There are 10 hidden switches. A switch that is on adds its own fixed numbers to the row, and there is some noise. The rows also spread widely along 15 directions, which tell nothing about the answers.
Known rows, each followed by its switches (1 for on, 0 for off):
[ 5.45  2.18 -1.10  0.25 -1.46 -2.41  1.19 -3.56  0.40 -0.87  2.35 -1.40
 -0.09 -3.29  0.63  1.06 -2.33  0.63 -3.35 -0.91 -1.89 -0.39 -2.38 -1.63
 -2.21 -0.67 -6.21  3.53 -2.62  2.44 -0.76  1.84  6.45  1.30  3.19 -2.06] -> 0 0 0 0 0 1 0 1 0 1
[ 0.70  1.74 -1.44  0.82 -2.33  0.63  0.83  1.43  0.75 -0.29  0.05  2.00
  0.24 -0.80 -0.38  0.98  1.02 -0.75 -2.02  3.88 -0.23 -0.06 -0.59 -0.02
 -1.68 -1.07  0.51 -1.59 -0.48 -0.19 -1.86 -0.33 -0.36 -1.25  0.81  0.60] -> 0 0 1 0 0 0 0 1 0 0
[ 0.17  1.05  3.42 -1.72 -3.87  0.66  3.05  1.52 -0.43  0.64  0.93  2.22
  1.45  0.64 -2.84  1.44 -1.11 -0.95  4.81  0.77  3.71  3.63  3.20 -2.54
 -2.77  1.07  1.04 -0.29  1.13 -2.77  2.72 -0.87 -3.53  0.43 -1.31 -1.88] -> 0 1 1 0 0 0 0 0 0 1
[-3.51  1.31 -1.44  0.66 -1.85  0.51  3.12  2.23  2.22 -2.67  0.69  1.12
 -0.49  0.34  0.42 -0.04  4.26  0.68 -2.14  1.32 -1.12 -2.67  0.54 -0.70
  0.04  1.08  1.83 -0.84  2.61  4.08 -2.58 -0.20 -1.57 -1.68 -2.02 -1.25] -> 0 1 0 0 1 1 0 0 1 1
[-1.95 -0.81  0.18  2.21  0.43  1.74 -1.06  1.24 -0.54 -2.05 -0.97  0.84
 -2.41 -1.09 -2.70  2.74  1.88  0.89 -1.67  2.65 -0.96  0.11  0.37 -0.29
 -1.21 -3.11  1.26 -1.67 -1.36  1.75 -4.25  2.39  0.64  3.04  2.87 -1.53] -> 0 0 0 1 0 0 0 1 0 1
[-3.14  0.90 -3.00  2.33 -2.07  0.23  0.15 -0.80  1.08 -2.21  1.84  2.92
 -0.60 -1.98  1.12 -2.16  0.96  2.53 -1.80 -1.39  1.38 -0.73 -1.58 -2.43
 -3.06 -0.83 -0.71 -1.56 -0.64  2.30 -3.61  4.00 -2.62  1.60  1.25 -3.26] -> 0 1 0 0 0 0 1 1 0 0
[ 1.10  1.15 -0.90 -0.89 -0.69  1.52  1.50 -3.02  0.51  0.38  3.19  1.14
 -1.20 -0.38 -1.92 -2.68 -1.31  0.25  1.79  2.21  0.17  0.48 -0.96 -2.84
  0.88  1.18  0.38 -2.22  1.63  0.32 -0.39  2.81 -4.80 -1.91  1.93 -2.77] -> 1 0 1 0 0 0 0 1 0 1
[ 1.98 -0.20 -1.03 -0.42 -0.52 -1.09  1.57 -0.51  0.28 -0.17  0.08 -0.97
 -0.43 -0.86  0.24  0.85  0.01  0.19 -1.22  1.96  0.52 -1.10 -1.16 -1.25
 -1.61 -0.43 -0.31 -1.13 -1.03  1.14 -0.40  2.23 -0.15 -1.41  1.80  0.06] -> 0 1 0 0 0 0 0 1 0 0
[-0.96  2.69  0.07  1.84 -0.91  0.28  1.93  1.69  2.96 -1.22 -2.05  1.38
  0.13 -1.32 -1.88  0.53  2.20 -0.12 -0.36  0.70  0.69 -0.64 -0.15  0.47
 -4.78 -1.72 -1.66  1.62 -2.47  0.05 -2.55 -0.50  2.73 -1.26  3.34  0.29] -> 0 0 0 1 0 0 1 0 0 0
[-0.97 -1.38  0.12  0.20 -0.79 -1.84  1.37  1.36 -1.15 -1.23 -0.03 -0.67
  1.62 -0.44  1.29  1.93  2.35  0.03 -3.10 -0.18 -1.64 -2.66  0.06  0.34
 -2.07 -0.31  0.22 -1.60  0.90  2.69 -0.48  2.52  0.14  2.13 -0.59  0.54] -> 0 1 1 0 0 0 0 1 0 0
[-3.51 -3.50  2.03  0.93 -1.93 -2.51  0.31  3.35  0.61 -3.20 -0.96 -1.33
 -2.72  0.10  0.40  6.05  2.85  5.23  0.11  1.53 -2.84  2.63  2.18 -0.93
 -0.10 -3.96  1.24 -0.73 -0.18  1.44 -4.48 -0.92  1.40  3.81 -1.19 -4.26] -> 0 0 1 0 0 0 0 0 1 0
[ 1.43 -2.45  1.19  2.66 -0.58 -0.19  0.43  0.02 -0.40 -1.60  0.86 -1.06
  0.60 -0.40  0.71  1.00 -4.19 -0.05  0.54  1.32  0.42  4.69 -1.42 -0.19
  0.34 -4.09 -0.63  1.12  1.54 -2.79 -1.35  1.01 -1.29  2.00  1.60 -2.44] -> 0 1 0 0 1 1 0 0 0 0
[-1.01  1.12 -1.20  1.85 -1.75 -0.12  0.60  1.34  3.06 -0.82 -1.30  1.93
 -0.38  0.35  0.83  0.52  0.93  1.03 -2.81  2.07 -1.23  2.12 -0.20  0.75
 -1.52 -2.06 -0.16 -2.13 -0.56 -0.33 -2.12 -1.34 -1.08 -1.27 -0.53  0.82] -> 0 1 0 1 0 0 1 0 0 1
[ 0.35 -2.20  0.49 -1.42  1.06  0.56 -0.43  0.10 -0.71  1.11  0.76 -0.12
 -3.23 -0.96 -2.94  2.30  1.86  0.27  0.16  4.55 -1.75  0.31 -0.32 -3.53
  0.14 -1.71  0.12  0.72  0.86  1.87 -1.52  2.52  0.46  0.33  1.81 -1.72] -> 0 1 0 1 0 0 1 0 1 0
[-2.48 -0.07 -0.21 -0.14 -0.22  1.27  2.01  3.03  0.73 -2.10 -0.95 -0.01
  0.50  1.40  1.53  0.54  2.69 -2.11 -2.89  1.74  0.05 -1.03  1.71  0.90
 -0.35  2.30 -0.20 -1.43  3.55  4.06  1.96  0.05 -0.35 -0.42 -2.82  1.94] -> 0 1 0 0 0 1 0 1 1 1
[-1.76  4.03 -1.27  3.73 -1.25  0.37  1.38 -0.05  1.57 -2.69  0.97  2.86
  2.19 -0.74 -0.34 -0.23  0.61 -2.35 -2.05 -0.12  0.11 -0.39  0.25 -0.19
 -3.28  1.77  0.23  0.96  2.18  3.39  1.46  0.42  0.41  0.65 -2.11  1.22] -> 0 0 0 0 0 0 1 1 1 1
[ 0.76  0.89 -1.38  2.70 -4.56 -1.12  1.24  2.10  1.35 -0.38  0.56  1.52
  0.51 -0.98  1.84  1.79 -2.84  1.57 -1.13  1.56  0.49  4.56 -0.08 -1.04
 -0.49 -2.63  0.71 -1.09  0.12 -0.70  0.90 -1.56 -1.11 -0.36 -2.12 -1.33] -> 0 1 0 1 1 0 0 0 1 0
[-0.13 -0.44  0.56  0.27 -0.21 -0.41  0.85 -0.01  1.71  0.30  0.21 -0.20
  0.70  1.09 -0.52  0.65 -0.86  1.62 -0.40  0.64 -0.17  0.78  0.68  0.70
 -0.66 -1.40  1.44 -3.26  0.02 -0.85 -0.93  1.41 -2.71 -0.55 -0.71  1.68] -> 0 1 0 0 1 1 0 1 0 1
[-0.67 -6.11  2.67 -0.31 -1.88  1.03  0.89  3.65 -1.37  0.12 -1.07 -1.55
  0.60 -0.35  2.05  1.90  2.06 -0.04  0.10  1.05 -2.55  2.88 -0.11 -1.39
 -2.35 -3.90 -2.99  4.02  2.15 -3.32 -2.86 -0.60  3.37  3.52  2.42 -3.25] -> 1 1 0 0 0 0 1 1 0 1
[-2.10  0.78  1.35  1.19  0.09  0.56  0.93 -2.02 -0.21 -1.96  1.55  1.72
  3.06 -0.71 -4.11 -0.71 -0.84  0.34  0.50 -1.88 -1.42  0.19  1.21  0.80
 -1.76 -1.14  0.22  0.93  0.74 -0.92 -5.02  2.63 -3.54  5.26  1.91 -3.54] -> 0 1 0 1 0 1 0 1 1 0
[-1.56  1.30 -0.23  1.63 -0.26 -1.39  2.16  0.34  5.07 -0.60 -1.59  0.03
 -1.06  0.83  0.39  0.38  1.28  2.01  0.50  1.91 -2.66  1.70 -0.44  0.11
 -0.42 -1.57  1.68 -0.73  0.75 -1.20 -1.74 -2.71 -2.25 -4.34 -0.86  0.68] -> 1 1 0 1 0 0 0 0 0 0
[-2.28 -1.18 -0.94  0.35 -2.57 -1.28  0.84  1.25  1.42  0.64  1.55  0.89
  0.57 -0.76  1.74  1.09  0.43  3.35 -0.37 -1.25 -1.65  1.07  0.40 -3.28
 -1.18 -1.03 -0.67  1.12  1.23  0.80 -0.58  1.01 -0.23  1.03 -2.22 -1.81] -> 0 1 0 1 1 0 0 1 1 0
[ 0.80  0.97 -1.29  0.87 -1.87 -1.56 -0.73 -0.06  0.53 -0.49  1.06  1.51
 -0.36 -1.53  0.37  1.86 -1.08  3.42 -3.95 -1.09 -0.28  1.18  0.39 -0.70
 -1.40 -2.24 -1.52 -3.04 -2.77  2.15 -1.08  2.23  0.36  2.15 -0.76 -0.88] -> 0 1 0 1 1 1 0 0 0 1
[-0.54 -1.84  0.18  1.02 -1.65 -0.87 -1.39  0.42  0.32 -1.80  0.22  0.73
  0.04 -0.26  2.10  1.69 -1.79  2.92 -1.13 -0.90  0.62  5.02  0.61 -1.46
 -1.79 -2.76 -2.06 -0.44 -1.32 -2.67 -2.69  0.61 -0.54  3.65  0.12 -3.20] -> 1 0 0 0 0 1 0 1 0 1
[-2.11  1.01  0.96  1.94 -1.54 -2.43  1.18  0.59  0.27 -1.17  0.23  1.68
  1.05 -2.09 -0.90  2.44  1.83  0.95  1.05 -2.74  0.96 -1.08 -0.10 -2.83
 -5.21 -1.40  0.70  3.39 -0.97 -0.44 -1.38  1.75  0.81  2.16  0.00 -1.37] -> 0 1 0 1 0 1 0 0 0 0
[ 1.22  0.80 -2.43  1.42 -3.66 -2.16  2.88 -0.75  1.18 -2.85  0.68  0.12
 -0.08 -1.31  1.64 -0.10 -1.49  0.84 -0.97  1.94 -0.31  1.99 -2.54 -2.09
  0.35 -1.53 -0.13  1.02 -0.46 -1.89 -4.54 -0.61 -3.30 -0.96  2.20 -5.52] -> 0 1 0 1 0 0 0 0 0 0
[-2.31 -3.91  1.45 -0.52 -0.65  0.48 -0.61  1.92  0.24 -1.74 -1.07 -0.02
 -0.11  1.44  0.17  2.92  1.57  1.53 -1.65  2.81 -2.77  3.68  1.43 -0.12
  0.31 -3.04  0.10 -0.59  0.79 -2.55 -6.07 -0.98 -1.87  3.53 -0.11 -2.62] -> 0 1 0 0 0 0 0 1 0 1
[ 1.11  0.98  1.98  0.49 -1.19  0.12  1.35 -0.42  0.27 -1.07  0.22  0.05
 -1.03 -0.28 -3.36  3.10 -0.39 -0.16  0.76  3.18 -1.30  1.85  1.43 -0.56
 -0.36 -0.97  1.17 -0.87  0.37  0.95 -1.00 -0.60 -0.07  0.92  0.15 -1.13] -> 0 1 0 0 0 0 0 1 0 1
[ 1.56  0.90  1.04  1.84 -0.20  2.03 -0.24  0.26  0.05  0.51  1.40  1.16
  0.15 -1.73 -0.27  0.30 -0.79 -2.81 -0.93  1.96 -1.88  2.07 -1.02 -0.89
 -1.74 -0.93 -3.76  3.75  3.26  0.72  1.78 -0.69  3.66  0.81  0.46  0.27] -> 1 1 1 0 0 1 0 1 0 0
[-2.07 -2.00 -0.23 -1.39 -1.52 -1.71  1.73  0.08 -0.05 -1.20  1.11 -0.97
 -1.65 -0.53  1.05  1.94  2.25  2.44 -0.71 -0.04 -2.69 -0.37  0.43 -3.84
  0.70  0.43 -0.80  0.57  1.87  3.25 -1.11  1.54 -0.58  1.57 -1.21 -3.55] -> 0 1 0 1 0 0 0 1 0 1
[-2.42 -0.91 -1.78  2.13 -0.70  3.17 -1.81  1.26  0.71  1.17  1.14  3.60
 -2.50 -0.64  0.64 -0.65  1.30 -0.25 -0.52  2.86  1.85  1.63 -1.60 -3.90
 -2.59 -1.45  0.55 -0.66  1.52 -0.23  0.09  2.55 -1.29 -0.96 -0.15  0.90] -> 0 1 0 0 0 0 1 1 0 1

New rows. What belongs after each?
[ 1.10 -1.93 -2.32  2.52 -2.19 -0.01 -0.88  0.16 -1.02 -0.65  1.74  0.74
 -1.38 -2.54  2.88  1.42  0.08 -0.08 -4.22  3.69 -3.39  1.31 -3.81 -2.03
  0.40 -3.96 -1.49  2.46  1.68 -0.24 -4.14  0.46  1.68  1.57  1.04 -2.62] -> 0 1 0 0 0 1 0 1 0 0
[ 0.68  1.67 -1.36  0.74 -1.24 -1.77  0.75 -1.77  3.60 -1.17  1.05  0.27
 -1.65 -1.66  1.14  0.31 -1.28  2.34  1.13 -0.90  1.59  2.01 -1.82 -5.06
 -3.80 -0.16 -3.95  4.47 -2.22 -0.78 -1.56  0.73  2.11 -1.56  1.75 -2.88] -> 0 1 0 0 0 0 0 1 0 0
[ 1.59  0.70 -2.78 -2.93 -3.38  0.65  0.34  1.45  1.40 -0.41  0.05  1.82
 -2.75 -0.28  2.46 -0.17  0.40  2.25 -4.15  3.06  2.58  2.27  0.29 -1.89
 -0.28  0.01 -3.68 -3.89 -2.92  1.16 -1.64 -0.10 -0.74 -2.06  0.34 -1.95] -> 0 1 0 0 0 1 0 0 0 1
[ 0.13 -0.78 -1.37  0.59 -1.00 -1.58  0.71  2.30  3.46 -2.00 -2.20 -1.25
 -1.61  1.00  1.90  2.40 -0.44  2.95 -1.72  2.09  0.84  2.97 -0.37 -0.64
 -0.45 -2.63 -0.39 -1.82 -2.96 -1.67 -2.74 -0.68 -0.25 -2.41  1.09 -0.63] -> 0 0 0 1 1 0 0 0 0 1
[ 0.50 -0.35 -1.03 -2.44 -2.51 -3.47  2.42  1.83 -1.62 -1.87 -0.89 -0.53
  1.65 -0.51  2.38  1.83  1.53  1.14 -3.94 -0.69  0.65 -0.94  1.54 -0.65
 -1.05  1.32 -0.67 -3.88 -0.97  3.57  1.08  1.43 -1.72  1.34 -1.31 -1.81] -> 1 1 0 1 0 0 0 0 0 0
[ 3.90 -1.39 -0.93  1.15 -1.53  1.05  1.74 -1.54 -3.61  1.10  3.29  0.44
  2.35 -1.22 -0.71 -1.37 -2.77 -4.11 -1.37  5.21 -2.16  1.07 -3.01 -0.59
  2.95 -1.89  3.24 -1.40  4.87 -1.44 -0.44  1.95 -5.43 -0.44  1.29 -1.75] -> 1 1 0 0 1 0 0 0 0 0
[-0.72  1.34  1.64 -1.12  1.26 -0.99  2.26 -1.11  3.58  1.49 -0.13 -0.83
 -0.83  0.38 -1.52  0.04  1.72  2.18 -0.11 -1.30 -2.67 -1.57  1.39  0.87
 -1.53  0.10 -1.34 -1.47 -0.04  2.66  1.60  0.86  1.20 -2.12 -0.90  3.26] -> 0 1 0 1 0 1 0 0 0 1
[-3.29  0.71 -1.01 -2.20 -0.01 -0.43  1.41  1.51  5.36 -1.15 -1.46  0.71
 -0.38  2.60  1.21 -0.49  2.84  2.59 -0.54  0.03  1.63  0.11  1.66 -1.03
 -2.64  2.14 -1.23 -1.43 -0.74 -0.09 -1.90 -0.41 -2.24 -3.02 -1.83  1.00] -> 0 1 0 0 0 1 1 1 1 1
[-0.34  2.39 -1.43 -0.52 -0.85  0.71 -0.10 -0.28  1.26 -0.55  1.19  2.27
 -0.05 -1.35 -1.08 -0.84 -0.06  2.05 -0.98 -1.71  2.20 -0.14  0.66 -2.88
 -2.78  0.74 -2.34 -0.71 -2.19  1.33 -1.02  2.87 -0.47  0.46  1.39 -2.02] -> 1 0 0 1 1 1 0 1 0 1
[-1.16 -3.03  0.90 -1.90  1.01  0.94  2.28  2.94 -0.55 -0.39 -1.34 -1.92
 -0.22  0.13  1.86 -0.15  2.45 -1.30 -0.55  0.36  2.31 -1.22  0.36 -1.09
 -2.45  0.59 -3.30  0.98  1.23  2.13  2.35  2.64  2.51 -0.82  2.19  0.78] -> 0 0 0 0 0 0 0 0 0 0
[-0.72  0.82  1.24  1.69 -4.56 -1.93  2.18  3.46  0.40  1.52 -1.30  1.87
  2.28 -1.31 -0.23  4.11  2.31  0.46  0.06  0.67 -1.87  0.13  1.22 -0.10
 -4.36 -2.80  2.88  0.69 -0.27 -1.90  0.12 -2.57  1.34  0.40 -2.21  1.92] -> 0 1 0 1 0 0 0 1 0 0
[-0.01  2.16  0.82  2.72 -1.35  0.28  3.22 -0.78 -0.61 -2.08  1.26 -0.52
  0.32 -2.44 -1.66  0.00  0.90 -0.45 -1.84  0.29 -4.32 -1.95  0.69  2.44
  0.03 -0.48 -0.46 -1.60  2.92  6.96  0.70  0.59  2.28  1.80  0.79 -1.03] -> 1 0 0 0 0 0 0 1 0 0
[ 0.37 -1.26  0.18 -3.66  2.66  1.54  0.56 -0.93 -0.88  1.69  0.12  0.39
  0.16 -0.01 -3.40 -2.12  1.67 -1.05 -0.63  1.47  1.75 -3.07 -0.17 -0.73
 -1.94  0.27 -0.93 -2.46 -0.79  0.27 -1.69  5.75 -3.12 -0.30  4.27  0.58] -> 0 1 0 1 0 1 1 0 0 0
[ 0.16  1.03  0.10  2.07 -0.60 -0.87  2.65  0.53  3.42 -2.48 -1.73 -1.82
 -0.56  0.33  1.25  0.75 -1.43  0.21 -0.19  0.32  0.07  2.18 -0.10  0.36
 -1.27 -0.13 -1.92  0.67 -0.05  0.67  1.03 -1.02  1.11 -1.67  0.77  0.11] -> 0 1 0 1 0 0 0 1 0 1
[-0.72  1.09  1.66  0.49 -2.28  1.23  2.59  1.30 -1.25 -3.24  0.13  1.21
  0.33 -1.41 -2.17 -0.26 -0.62 -1.37  1.65 -0.26  5.00  1.05  1.41 -1.05
 -3.11  0.53 -1.95  0.19  0.34  2.09  0.58  1.96 -0.91  2.63  2.46 -4.00] -> 0 1 0 0 0 1 1 0 0 0
[ 0.65 -1.17 -1.09 -0.78  1.12 -2.70 -0.88  0.67  4.13 -0.24 -2.37 -1.57
 -1.14  2.01  2.97  3.12 -0.46  1.91 -2.59  2.01 -0.92  3.43 -0.41 -1.37
 -1.06 -0.85 -1.88 -0.54 -1.97 -2.04 -0.31 -0.99  0.39 -2.60 -1.54  2.73] -> 0 1 0 1 0 0 0 1 0 1
[ 1.36 -2.86  1.58 -3.40 -3.06  0.94  2.88  1.38 -2.40  3.04  1.61  0.76
  2.63 -1.18  0.06 -0.28  1.86 -2.20  0.63  1.53 -1.13  0.25 -0.36 -2.86
 -2.25 -1.09 -2.50  4.49  2.36 -3.31 -1.25  0.21  0.79  0.89  1.77 -2.24] -> 0 1 0 0 0 0 0 0 0 0
[ 0.89  0.11 -0.62 -0.97  0.20  1.00  0.45  2.66 -0.72 -2.30 -2.05 -0.33
 -0.55  0.22  0.38  2.03  1.51 -2.23 -4.70  4.54  0.28  0.33  1.34  1.24
 -0.08  0.94 -1.42 -3.54  0.54  4.24  0.44 -0.14  0.55 -0.01  0.16  0.61] -> 1 1 0 0 0 0 0 1 0 0
[-0.29 -0.78  0.00 -0.72 -6.16  0.48  0.68  4.50 -2.03  3.74  0.99  3.78
  1.93 -1.75  1.06  2.11  1.53  1.52 -0.65  0.14  0.24  1.62  1.98 -3.06
 -3.25 -2.09  0.95 -1.37 -0.04 -1.68  1.84 -0.26  0.32  1.39 -2.38 -0.24] -> 1 0 0 1 1 0 0 1 0 1
[ 1.81  0.08 -3.16  1.25 -2.91  0.56  0.39 -1.49  0.75  0.13  2.98  1.28
 -3.48 -1.22  1.94 -0.84 -0.67  1.69 -3.38  5.35 -3.37  1.70 -3.17 -1.02
  3.67 -2.78  0.37 -3.36  1.61  1.02 -2.82  0.23 -2.39 -2.39  0.27 -2.19] -> 0 0 1 0 0 1 0 0 0 1
[ 2.45 -1.15 -1.35 -1.80 -0.83 -0.10  0.00  0.84 -2.80 -1.39  0.18  0.40
  1.31 -0.30  0.67  1.12 -1.22 -2.19 -4.46  2.36  2.08  1.76  0.37 -1.26
 -0.52  0.61 -2.76 -1.53 -0.50  1.47  0.79  2.98 -0.57  2.70  1.44 -1.70] -> 0 0 0 1 0 0 1 0 1 1
[ 0.82  2.00  0.80 -1.62 -1.69 -1.67  1.90 -1.30  1.48  0.80  2.20  1.35
  1.77 -0.06 -2.45  1.01  0.32  1.27  0.10  0.84 -2.34  0.02  1.05 -1.16
 -0.69  0.18  0.25 -0.72  0.80  0.71 -1.24 -0.21 -2.13 -0.50 -1.69 -0.68] -> 0 1 1 0 1 0 0 0 0 0
[ 0.39 -2.22 -3.13  0.69  1.23  1.08 -0.10  1.84 -2.24 -2.67 -0.84 -0.91
 -1.26 -0.98  2.53 -0.30  1.91 -1.56 -6.83  1.81  0.63 -2.32 -1.69 -0.19
 -0.58 -0.38 -1.31 -3.25 -0.27  4.95 -0.59  5.09  0.50  1.03  2.78 -0.78] -> 1 1 0 1 0 0 0 0 1 1
[-1.50  0.22  0.44  0.65  0.99 -0.65 -0.78  0.97  4.28 -3.19 -2.59 -0.63
 -4.04  0.81 -0.69  3.58  0.87  3.40 -1.84  2.43 -1.31  3.92  1.18 -0.77
 -0.53 -2.13 -2.45 -0.55 -2.76  1.28 -3.89 -1.78  1.86  0.09  0.62 -1.64] -> 0 1 0 1 0 0 0 0 0 1
[-2.86  0.73  0.00  3.23 -2.12  0.17  0.66 -0.99 -0.53 -1.40  2.99  3.32
  0.69 -0.97 -1.50  1.02  1.12  0.42 -0.28  0.79 -2.81  1.10  0.09 -1.65
 -0.45 -1.70  3.77  0.20  3.13  0.95 -2.39  1.00 -2.81  2.90 -2.31 -2.17] -> 0 0 0 0 0 0 0 0 1 1
[ 0.44  2.69 -0.15  2.06 -3.21 -2.27  4.57  0.88  4.64 -3.10 -1.46 -1.00
 -0.47  0.39  0.74  1.79  0.39  0.00  2.41  1.87  0.56  1.04 -1.15 -1.46
 -2.06  0.02  1.45  3.44 -0.14 -2.83 -2.09 -4.01 -0.25 -4.56  0.17 -1.52] -> 0 1 0 0 0 1 0 1 0 1
[ 0.51  0.03 -2.50 -2.46 -0.45 -0.15 -1.16 -0.48 -0.04 -1.77  1.07  1.45
 -0.38 -0.76  0.41  0.94  0.93  0.89 -3.93  1.71 -0.80  1.19 -0.03 -3.57
  0.03  0.87 -3.20  1.27 -1.10  0.39 -4.53  1.36 -0.62  2.07  0.95 -4.58] -> 1 0 0 1 0 1 0 1 1 1
[ 1.48 -1.04  0.58  0.57  0.63  0.77 -0.77 -0.30  0.43  1.19  0.29 -0.41
 -1.68 -0.39 -1.62  1.84 -1.38  1.00 -1.33  2.34 -1.79  1.88  0.38  0.20
 -0.14 -2.55 -0.56 -1.59 -0.31  0.46 -0.12  1.80  1.05  1.21  0.78  0.94] -> 0 1 0 1 0 1 0 1 1 1
[ 1.58 -0.03 -1.62 -0.66 -2.85 -3.17  3.08  2.17  0.36 -1.76 -0.68 -1.50
  2.26 -0.50  2.22  1.78  0.92  0.52 -2.36  1.16 -1.40 -1.67 -0.98 -0.16
 -0.23 -0.40  0.02 -0.03 -0.15 -0.62 -2.45 -0.61 -0.89 -1.14  0.92 -2.28] -> 1 0 1 1 1 1 0 1 0 0
[ 0.91  2.51 -0.53  2.86 -2.04 -1.04  0.21 -1.33  0.84 -0.96  1.52  3.29
  3.53 -0.96 -0.34  0.55 -1.55 -0.70 -2.28 -1.09 -0.19  2.09 -0.52 -0.29
 -4.27 -1.70  0.06  1.40 -1.07 -2.39 -2.16  0.57 -0.56  2.43 -0.85 -0.15] -> 0 1 0 0 0 0 0 0 1 1
[ 0.75  2.56 -1.14 -0.98 -1.85  1.26  0.45  1.94  1.25  2.50 -0.60  3.07
 -2.58 -0.86 -2.25  1.35  1.72  0.16 -0.57  4.89  1.93  0.12  0.73 -1.95
 -1.83 -0.67  1.89 -3.85 -1.87  1.04  1.40  0.05 -1.18 -4.12 -0.20  2.51] -> 0 1 0 1 0 0 0 0 0 0
[-0.30 -0.27  1.00 -2.03 -3.00 -0.80  0.34  2.95 -0.49  0.29 -0.47  2.07
  0.67 -0.71  0.82  2.58  2.86  1.67 -2.14 -0.74  1.04  0.92  2.31 -1.66
 -4.16 -0.94 -1.63 -0.94 -1.98  0.02 -0.60 -0.23  1.48  2.03 -1.47 -0.85] -> 1 1 0 0 0 1 0 0 0 1
[-0.92 -1.24 -0.41  1.15 -2.23  1.02  1.34  1.40 -1.32  0.05  0.83  1.09
  0.53 -1.22  0.79  0.11 -0.17 -0.86 -0.30  1.80 -0.59  1.43 -0.50 -1.59
 -0.11 -1.34 -0.05  0.54  2.57 -0.03  0.16  0.97 -1.29  1.15  0.55 -1.50] -> 0 0 0 1 0 0 0 1 0 0
[-0.29 -0.12 -3.17  1.74  0.01 -0.58  0.41  0.09  1.47 -1.04 -0.58  1.03
 -0.23 -0.95  2.10 -1.34  1.20 -0.05 -2.37  1.17  0.67 -0.69 -3.46 -2.10
 -2.50 -1.69  0.33  0.42 -1.02 -1.82 -3.44  2.12 -2.21 -2.41  2.78 -1.06] -> 1 1 0 1 0 0 0 0 0 0
[-0.71 -1.59  0.81 -1.86 -0.99  1.23  0.39  2.43 -0.53 -1.31 -1.45  0.56
  0.27  0.27 -0.99  2.00  2.23 -0.46 -1.89  2.67 -1.37  1.90  1.71 -1.03
 -0.79 -0.79 -1.48  0.40  0.01 -1.00 -3.99 -0.90 -0.46  2.52  1.51 -3.20] -> 1 1 0 1 0 0 0 1 0 1
